The same things were measured in two ways. Each way mixes the same 9 hidden numbers, adds some noise and spreads widely along 5 directions of its own, which tell nothing about the thing.
In the rows, zero is written as 128.
Some things both ways: the first way, then the second way.
[139 101 102 107 111 147  93 140 138 117 134 168 115 110 118 168 109 139
 149 144 103 127 116]
[111 107 124 148 155 162 206 108 135 144 122 140 104 104 125 141 115 122
  99 110 102  56 131]

[129 106 103 105 130  94 105 146 118 108 149 167 116 105 110 166  86 151
 139 133  96 141 128]
[136 114 154 144 136 158 186 121 143 152 149 148 101 123 121  99 153 129
 117 114 102  85  92]

[ 93 157 118 162 195 153 114 158 153 132  86  49  50 156 182  81 135 155
 173 152 117 178  97]
[143  88 125 152 105 113 172 122 135  97 127 129 156 141 111 120 165 132
 154 148 114 141 103]

[149 154 163 162 115 201 126 129 153 143 129 119 134 122 157 135 148 121
 165 145  94 148 111]
[154 152 114 114 146 178 130  83 122 222  97 161 125 186 137 101 150  66
 121 142 147  67 163]

[136  65 155 115 121 122 164 111  65 119 119 178 158 133  91 131 105 146
 128 136 132 146 162]
[158 129 146 155  98 107 144 129 104 142 119 151 140 166 135 119 136  91
 144 125 103 122  93]

[121 186  69 111 169  93  51 156 148 169 172 128  89 119 153 146  80 134
 121 181 136 154 102]
[121 121 160 139 107 158 167 113 127 164 185  86 127 103 127 112  86 170
 116  93 102  91 123]

[102 112 101 120  90 153 132 134 109 154 153 176 124 144 140 136  90 141
 157 146 142 129 131]
[ 83 151 108 175 131 115 165 123 105  92  95 107 119 143 145 148 119 107
 141 132 122 161 122]

[152 137 180 148 168 161 137 115 172 116 137  90 120 136 147  92 174 112
 144 127  65 150 157]
[145  73 129 177 169 225 163  60 144 172 146 122 102 116  94 116 156 162
 124 107 114 122 153]

[156 117 216 135 170 189 194  73 165 112 118  89 151 158 131 108 207 134
 135  98 119 121 167]
[ 65 119 115 124 109  81 181 142 128  86 162  55  78 109 168 148  67 195
 155 137 124 130 101]

[175  61 155  86  92 161  68 105 203 127 116 196 171 134 100 209  99 162
  75 126 132 169 126]
[ 78 176 121 118 109 112  95 145 111 152 146  66 106 170 133 138 117 133
 136 125 162 130 135]

[131  59 173 118 140 141 146 130 166 127  97 165 150 156  95 125 123 150
  96 118 137 164 147]
[143  88 142 136 144 117 144 127 137 134 164 135 109 159 122 101 194 138
 147 147 134 143  85]

[123  78  96 115  70 132 131 116 103 124 124 187 135 122 115 148 107 153
 112 135 148  98 151]
[102  82 119 142 119 109 217 119 118  90 126 108 131 113 126 156  86 136
 103 103 127  77 126]

[ 97 108 120 125 147 146 131 124 150 165  92 129  97 177 141 113 102 154
 127 141 175 153 118]
[126  84 105 153 120 102 183 114 135 116 136 111 129 134 135 145 137 137
 166 160 106 151 111]

[111 113 145 130 140 132 166 132 110 136 160 149 135 139 126 114 120 118
 163 139 108 129 150]
[178  87 144 187 135 190 172  52 105 119 142 147 181 117 100  73 127 127
 124  90  94 143 134]

[115 163 130 157 178 146 116 137 155 140 110  69  69 151 161  51 154 129
 145 139 102 156 138]
[128 153 100 160 123 160 112 133 138 178  99 122 122 172  79 140 214  95
 164 166 120 151 126]

[112 121 130 113 173 182  82 135 139 124 105 109 110 145 142 120 133 158
 163 156 142 184 105]
[116  67 161 126 174 135 210  96 137 112 117 140 114 129 141 139 202 163
 115 151 125 126  72]

[133 111 158 175  98 129 185 121  84 113 131 130 136 115 145 113 124 120
 157 134  66 121 157]
[149 109 128 146 136 159 177 106 146 168 120 157 105 167 151  96 153  83
 135 145 130  85 134]

[129 110 132 119 128 170 134 125 162 158 140 161 137 141 123 106 165 105
 109 150 152 100 154]
[101 141 129 108 153 132 152  95 109 126 145 105 164 140 126  92 154 129
 115 131 155 127 121]

[123  83  61 122  45  81 118 141 139 149 134 210  95 122 108 126  72 144
  64 115 120  89 168]
[131 105 138 122 136 142 118  90 114  80 146 108 167 165 126  57 163 146
 134 137 196 155 140]

[158  66 109 100 142 127 148 146 142 171 119 199  99 147  83  94 142 115
  61 150 145 104 185]
[104 142 146 113 121  83  89 121  94  74 176  96 155 144 176  79 102 167
 151 140 150 163 118]

[139  61 131 100 135  86 153 101 138 128  92 168 117 154  93 173  82 163
  96 114 149 124 136]
[134 100 141 103 103  69 179 131 144 134 189 108 121 144 189  83 134 148
 174 181 119 127  85]

[128 161 145 154 160 182  99 117 161 125 112  68 109 132 167  67 189 115
 149 153 104 145 136]
[ 93 150 120 113 126 148 155 123 134 127 108 104 160 144 105 109 181 120
 123 152 160 113 122]

[141  97 171 125 176 153 111 134 155 107  86 116 116 139 105 105 138 139
 153 121  89 189 124]
[ 90 101 148 130 194 133 163 136 171 126 131 151  44 133 169 132 227 165
 157 196 118 143  69]

[113 135 206 147 135 155 159 138 127 157 151 165 207 140 106 112 118 129
 127 128 154 180 127]
[139 148 159 111  78  95 143 154 122 129 171 133 121 145 149  66 110 129
 141 115 123  85  78]

[124  66 178 145 162 180 188 127 142 114  92 117 127 157 133  90 184 122
 138 142 118 130 160]
[108 115 113 135 124  90 201 146 139 110 137 136 121 142 133 112 155  94
 139 152 128 107  95]

Other things, the second way, with their names:
Q_165: [148 115 137 128 122 114 127 135 125 133 176 144 144 152 120  77 151 113
 137 132 129 111 111]
Q_229: [125 124 142 141 116 142 165 128 134 205 141 111  73 146 144 159 116 129
 132 126  99  85 109]
Q_649: [162 105 157 135 122 160 157  90 131 157 170 132 102 135 160  66 102 154
 140 114 118  97 117]
Q_336: [116 129 125 122 141 145 152 134 135 147 119 137 115 124  93 133 161 124
 106 122 127  66 116]
Q_375: [ 95 152 115 136 112 125 152  95 110 159 108  74 123 147 151 155 117 142
 154 149 116 154 120]
Q_299: [149 115 136 119 113 135 125 126 137 193 166 102 120 185 121 104 170 119
 145 144 153 122 118]
Q_661: [122 122 127 114 130 134 199 103 146 130 122 133 144 128 131  93 180 129
 141 167 125 110  92]
Q_655: [100 119 141 136 153 154 134 104 115  93 137 104 111 128 124 106 135 167
 115 104 164 124 127]
Q_508: [111 186 123 140 109  85  55 137  70 124 137 110 152 171 148 126  97 102
 147 123 126 158 137]
Q_88: [147 162 132 138 111 115 102 144 111 153 103 181 108 159 147 124 123  88
 146 140  90  82 113]
Q_896: [138  91 129  85 147  95 178 117 139 157 123 145 123 182 151 117 199 104
 133 176 162  97  92]
Q_783: [120 149 114 106 106 139 160 136 138 205 118 115 111 168 109 139 149  98
 128 136 137  67 123]
Q_270: [165  98 146  82 105 120 173 102 120 127 140 137 220 145 100  78 166 117
 105 135 158  72 108]
Q_149: [114 131 138  60 165 145 144  99 154 175 121 128 133 172 145  95 238 136
 133 202 182 107 102]
Q_556: [134 115 165  66 113  97 159  92 121 105 163 118 163 133 188  57 115 174
 141 153 151 101  98]
Q_351: [135 133 139 139 100 137 168 114 115 181 179  98 166 120 111 103 101 125
 115 104  95  93 122]
Q_292: [164  88 202 106 164 146 158  74 111 109 167 177 154 127 173  33 154 158
 107 118 131 103  83]
Q_699: [ 81 175  96  75  93  96 195 119 146 135 125  98 119 113 196  96  74 137
 158 179 125  65 126]
Q_17: [156  90 131 170 126 126 177  91 117 143 148 130 106 145 164 117 110 131
 158 130  91 146 111]
Q_255: [119 169 140 137  89 124 163 105 106 154 137 108 157 106 145 119  67 135
 132 115  71  94 118]
Q_874: [113 108 124 143 145 122 149 126 135  95 116 142  97 135 144 132 150 145
 154 158 117 128 114]
Q_816: [152  85 107 128 150 157 166  95 136 157 119 144 128 161  91 113 187 103
 122 131 156  93 134]
Q_915: [125 102 139 103 134 119 135 105 132 128 146 104 110 165 161 102 143 160
 149 154 163 128 119]
Q_980: [154  91 141 141 114 125 166 122 132 148 156 137 156 143 134 105 140 110
 135 140 112 100 122]
Q_214: [117  78 113 172 223 203 186  81 166 208 103 143  36 152 115 172 247 128
 139 169 119 149 112]
Q_970: [126 142 147  64 105 141 168  97 140  76 116 136 173 146 157  15 144 144
 123 149 196  75 110]
Q_524: [ 69 161 125  95 142 104 136 128 129 148 144  81 144 130 131 140 175 148
 138 176 134 132 108]
Q_377: [131 143 118 129 113 101 168 146 132 206 133 155  66 168 187 143  90  73
 137 144  92  49 124]
Q_243: [110 147 140 120 101 103 169 120 119  71 140 113 145 145 162  57 132 142
 151 146 148 149  79]
Q_805: [124 166 139  55  82  68 140 126 102  67 148 117 222 152 159  22 111 114
 127 146 180  95 110]
Q_22: [129  84 162 123 131 134 204 124 159 189 153 134  48 115 169 156 112 169
 128 132  89  49  89]
Q_873: [105 121 112 174 194 134 109 116 112 112  91 155 105 146  89 178 224 125
 144 152 108 180 104]
Q_160: [125 118 124 139 103 109 188  99 108 132 128 109 143 125 159 132  81 131
 139 128  98 112 118]
Q_251: [141  89 157 102 134 103 139 130 131 101 167 138 143 147 128  79 179 153
 135 144 151 119  87]
Q_191: [123  78 136 172 175 155 130  64  96  94 126 106 135 144 112 145 158 167
 128 112 144 194 135]
Q_767: [117  55 162 141 183 125 183 116 138  99 154 147  69 135 170 116 156 154
 121 135 138 114  97]
Q_470: [125 143 125 153 103 112 170 153 135 170 158 130 137 132 128 120 133  86
 137 138  76  93 112]
Q_453: [144 131 136 108 121  98 120 118 116 156 172 111 152 196 150  63 179 108
 154 159 163 158 103]
Q_927: [148  95 157 112 151 138 147  98 134 102 144 166 143 124 132  72 186 157
 138 149 126 119  91]
Q_85: [ 91 151 147 132 135 148 126 129 126 175 158  84  85 141 144 133 124 152
 126 124 134 116 126]
Q_802: [136  70 141 100 169 163 187  99 168 150 161 134 120 143 120  79 208 146
 119 158 169  84 110]
Q_403: [101 141 146  79 109  82 158 143 133 123 109 123  96 161 187 120 146 147
 151 174 151  99  78]
Q_769: [163 170 133 109  73 129 115 121 106 149 113 152 168 163 123  73 112  87
 134 122 125  73 126]
Q_627: [128  96 124 149 165 125 168 121 144 142 141 159  83 146 147 121 183 118
 150 164 102 130  98]
Q_219: [155  67 161  88 144 130 233  85 155 160 141 162 138 138 178  88 163 124
 117 161 128  57  95]
Q_760: [116 135 112 126  74  83 173 194 142 135 128 123  93 168 109 137 147  88
 143 137 134  73  85]

Some of these things the first way, each followed by its name:
[150  78 186 149 167 146 215 113 115  84  93 108 114 133 112 101 182 125
 158 108  73 112 168] -> Q_627
[129 180 135 117 208 162 132 119 106 173 159 107 115 143 137  82 166 104
 162 178 156 133 136] -> Q_255
[164 101  96 112 149 131 123 127 165 119 110 124  53 135 132 139 142 162
 103 120 100 111 150] -> Q_915
[137 134  80 101 191 159  97 160 169 177 115 132  52 155 129 104 144 137
 109 164 162 135 125] -> Q_556
[138  82 157 121 118 114 182 111 102 121 110 180 144 125  56  65 156 117
 104  87 120  94 189] -> Q_927
[137 132 178 159 128 124 158  96 144 126 120 108 152 137 142 118 137 141
 101 118 116 140 150] -> Q_299
[139  90 176 164 162 132 225 142 114 139 113 135 129 138 106  30 203  86
  91 143 109  96 206] -> Q_165
[144 138  86 126 115 128 112 146 160  98 150 131  74  98 139 150 136 148
 142 109  63  96 138] -> Q_655
[133 117  58 103 184 157  89 186 152 176 129 149  46 136 119  29 184 109
  77 182 148 118 181] -> Q_336
[144 105 183 117 146 184 142  82 132 114 111 122 159 148 130 178 130 155
 171 130 134 158 109] -> Q_160
[165  89 146 103 175 182 120 114 137 120  92 122 100 144 113 108 170 157
 124 134 125 160 153] -> Q_403
[119 144  66 136 145 117 117 135 120 120  95  99  58 113 143  91 157 141
 118 146 131  84 137] -> Q_270
[106 146 188 175 150 169 174 135 167 168 123 107 154 163 161 109 138 122
 127 151 153 156 113] -> Q_453
[143  74 138 116 145 149 126 114 104 137  88 151 129 142 113 109 136 129
 111 172 150 147 151] -> Q_219
[127 187 150 125 185 200 117  95 158 158 142  71 109 164 174 119 159 143
 174 146 151 155 107] -> Q_375
[144  50 130 108 119 163 139 115 141 132  77 167 120 152 105 126 138 156
  88 135 160 128 155] -> Q_896
[109  76  99 113  25 115 128 121 148 149 128 233 155 133  91 150  70 157
  74  96 161 101 146] -> Q_816
[129 127 144 130  54 150  93 109 173  98 125 160 154 110 117 183  89 164
 154  76  89 142  94] -> Q_970
[127  93 127 108 155 135 143 131 137 130 130 145 100 154 134 191  81 168
 164 132 119 158 108] -> Q_17
[127 160 148 152 169 191 106 184 135 136 105 114 103 119 135 142 115 145
 203 146 100 198  58] -> Q_88
[174 148  88 116 151  94  92 119 144  93 148 106  65  90 144 178 127 148
 131 134  56 104 133] -> Q_85
[168 139 163 122 148 108 132  80 101  66 119 101 134  94 112 184 125 172
 163  94  76 138 119] -> Q_22
[176 100 128 110 144 143 110  83 158 101  84 116  95 126 106 101 183 132
  96 115 102  99 170] -> Q_149
